There are 5 hidden switches. A switch that is on adds its own fixed numbers to the row, and there is some noise. The rows also spread widely along 7 directions, which tell nothing about the answers.
Some rows, each with its switches (1 for on, 0 for off) after it:
[ 53 -16 -39  10  29   0  -2  -7 -22  -9   7 -11 -22 -22  10   4   3   3]  1 1 1 1 0
[ 44  -9 -24  -6  46  -3 -21 -14 -15   3   4 -24 -25 -20  10 -17   2  -1]  1 1 1 1 0
[ 56 -29 -19  19  23 -10 -25  -9 -13 -14   0 -25 -15 -19  11   1  -6  -6]  1 1 1 1 0
[ 36 -14 -20 -21  34   4 -11 -17 -14 -11   7 -20 -29  -9  19 -23 -20  -9]  1 1 0 1 1
[ 24 -37 -35   1  28   1   2  -3 -36 -13 -28  -9 -18  14  20  -1 -14 -13]  1 0 1 1 1
[ 12   6 -35 -23  32   5   1  -9 -13  19   1 -30 -22 -29   9  -4  16   2]  1 0 1 1 0
[ 13 -36 -17 -12  33   0 -14 -19 -39  -7  -9 -15 -20  -3  20 -21 -10   3]  1 0 1 1 1
[ 75 -17 -47  20  32 -12 -15  12  -7 -32 -11  -6 -23  -7  10   8 -14 -21]  1 1 1 0 1
[ 24 -11   3  -2  30   6 -23  -3 -23 -17  -3 -12 -25  -2  21 -23 -16 -13]  0 0 0 1 0
[ 33 -35 -27  16  -1  -8  -9   8 -27 -36 -35  -7   0  12   4  19 -16 -25]  1 0 1 0 0
[ 46 -15 -36 -15  15   1  20  -5 -24 -24   1   9 -15   0  -4   6 -26  -9]  0 1 0 0 1
[ 31 -36 -29 -15  62   8  -3 -16 -47  -1 -21   2 -34  23  25 -31 -19  -5]  1 1 1 1 1
[ 39 -11 -40   4  38  12  22  -3  -7   7  11 -22 -36   2  37   7  -3  -7]  1 1 0 1 1
[ 31  26 -45 -29  19  12  -7   2  -4 -29  20 -13 -34 -42   8 -20  -6 -12]  1 0 0 1 1
[ 37 -25 -26 -11  34   9  -4 -10 -31 -27  -5  -2 -30  11  23 -21 -30 -15]  1 1 0 1 1
[ 32 -14 -14  -9  26   3  -4 -17  -4   9   0 -34 -17  -2  18   2 -11 -13]  1 1 0 1 0
[ 41 -23 -28   4  26  -1  -9 -14 -26 -11   5 -14 -20 -17  10  -4  -1   1]  1 1 1 1 0
[ 50  12 -50 -20   5   7   8  -1 -18 -37  12   5 -15 -26  -6  10 -11  -7]  1 1 0 0 0
[ 38 -40 -19  -2  12 -17   7 -14  -9   4 -15 -23  -3   6  -6  16 -20 -14]  0 1 1 0 1

New rows, each followed by its switches (1 for on, 0 for off):
[  2   6 -23 -40  15  15  -1  -9 -15  -9  -8 -22 -17  -8   4 -14 -12 -21]  1 0 0 1 0
[ 26  13 -29  -1  46   8 -19   3 -28 -11  13  -7 -34 -27  25 -14  18   7]  1 0 1 0 0
[  6 -12 -19 -29  38   4 -12 -23  -6  10   7 -35 -36 -10  13 -33  -7 -14]  1 1 1 1 1
[ 32 -19 -33 -27  23  -4  -1 -14 -11   7 -22 -26  -8  -4 -13  -1 -14 -19]  1 1 1 1 0
[  1 -30 -17  10  15   2 -10   2  -8 -15 -18 -32 -32  17  32 -11 -11 -33]  1 0 1 1 1
[  9 -33  -8   9  35   5   5  -9 -13   7   0 -23 -41  21  35 -18  -8 -16]  0 1 1 1 1
[ 66 -12 -22   5  34 -11 -19  -3  -1 -11   5 -24 -21 -13  20   5 -18 -12]  1 1 0 0 1
[ 16  -1 -26 -28   8   1  -8   0   5 -29  -5 -14 -34  -4 -11 -31 -25 -43]  0 1 1 1 1
[ 64 -28 -33   4  47  -9 -22  -4 -17 -15 -14 -12 -26  -4  10 -13 -19 -16]  1 1 1 1 1
[ 57 -12 -35   2  41  -7 -20  -8  -7 -11   9 -19 -31 -28  12 -14  -6  -5]  1 1 1 1 1
[ 18 -17 -18   0  22  14  11 -17 -19   1  13 -25 -25   2  30   1  -2  -3]  1 1 0 1 0
[ 50 -36 -22   2  25 -16 -22  -9 -15 -19 -21 -16 -10   5   5  -2 -26 -21]  1 1 1 0 1
[ 14 -13 -21 -23  41   6 -11 -21 -42   5  -3 -13 -15 -20   9 -18   3  15]  1 0 1 1 0
[ 32 -27 -26 -21  33   0  -2  -9 -24  -5 -29 -17 -11   8  11  -5 -28 -19]  1 0 0 1 1
[ 26   5 -41 -17  24   0   1  -2   7  -3   7 -25 -31 -11   8  -6  -1 -23]  1 1 1 0 1
[ 26 -27 -17  19  22  -4  -9   7 -11 -15 -12 -19 -29   4  22  -4 -10 -24]  0 0 1 1 1
[ 25  -7 -33  -5  12  -7 -13   5   0 -18  -9 -25 -19 -13   7   3  -8 -24]  1 0 1 0 1
[  4 -24 -21  -1   8   1   2 -21 -29   3  12 -28 -10 -26  17   7  13  17]  1 0 1 1 0
[ 51 -35 -19   8  33  -7   3   8 -28 -13 -42   0  -8  31  15  14 -32 -23]  0 0 0 0 1
[ 15  -9 -24 -22  50   5 -15 -20 -46  -4  16  -5 -31 -27  25 -27   6  25]  1 0 1 0 1
[ 32 -11 -20   8   4  -9 -15  -7   5  -9   9 -37 -15 -18  10  11   3 -17]  1 1 1 0 0
[ 16 -19 -38 -21  22  -2   4  -7 -15  -3 -18 -21 -16  -9   1  -5  -9 -17]  1 0 1 1 1
[ 17   0   0 -11   9  -5  -4  -9   5  14  10 -42  -7 -25   7  12   2  -3]  0 0 0 0 0
[ 46  12 -26 -12  38   8  -7   0  -1 -22  19  -9 -44 -19  12 -27 -16 -16]  0 1 0 1 1
[ 19 -20 -42  -5  36  18  12  -5 -39 -25   3  10 -45  11  31 -24  -8 -10]  1 1 1 1 1
[ 47  -1 -30 -11  25  -8  -5  -9 -10 -14  20  -7 -26 -32  -6 -10  -5   3]  0 1 1 0 1
[ 47  -7 -29 -17  37  -3  -4  -2   2  -1 -12 -25 -21   8  13   1 -22 -28]  1 1 0 0 1
[ 29 -29 -19 -10  15  -1   3 -20 -30   3 -11 -26   3 -10   9  18 -10   8]  1 0 0 1 0
[ 20  -9  -3  -8   8   1 -10  -4   7 -23   5 -23 -28   8  13 -15 -28 -34]  0 1 0 0 1
[ 19 -38 -14 -12  17  -6 -14 -20 -15 -11  -8 -28 -20   5  10 -20 -23 -21]  1 1 1 1 1
[ 54 -17 -34  10  33  -1   6   1  -4   0  -3 -22 -24   7  28  19 -13 -17]  1 1 0 0 1
[ 29 -24 -43 -18  23  -2  12 -13 -11   1 -11 -21 -19  -1   3   1 -12 -14]  1 1 1 1 1
[ 23 -32 -29  -1  31   5   1  -9 -22 -10  -6 -15 -32  12  24 -15 -13 -19]  1 1 1 1 1
[ 28 -32  11  13  20  -5 -20  -6 -13  -2 -17 -31  -9   8  18   0 -20 -15]  0 0 0 1 0
[ 27 -17 -47 -25  30   4  13 -15 -18   1  -3 -14 -24  -7   3  -8  -8  -8]  1 1 1 1 1
[ 34   7 -32 -13  36   3 -13  -4   0   3   5 -28 -31 -20   8 -14   4 -17]  1 1 1 1 0
[  5 -20 -17 -12  -5   4  15 -13 -13 -12  11 -20 -15 -11  10   2 -14  -6]  0 0 0 1 1
[ 38 -35 -35   4  21  -7   4 -17 -34 -16   6  -3 -16  -6  15   5  -8   8]  1 1 1 0 1
[ 35 -16 -30 -28  63   2 -12 -18 -29   9  -8 -11 -33  -2  15 -33 -11  -3]  1 1 1 1 1
[ 20 -28 -13 -16  24   2   2 -20 -30   9 -16 -28  -2   0  13   6 -12   0]  1 0 0 1 0
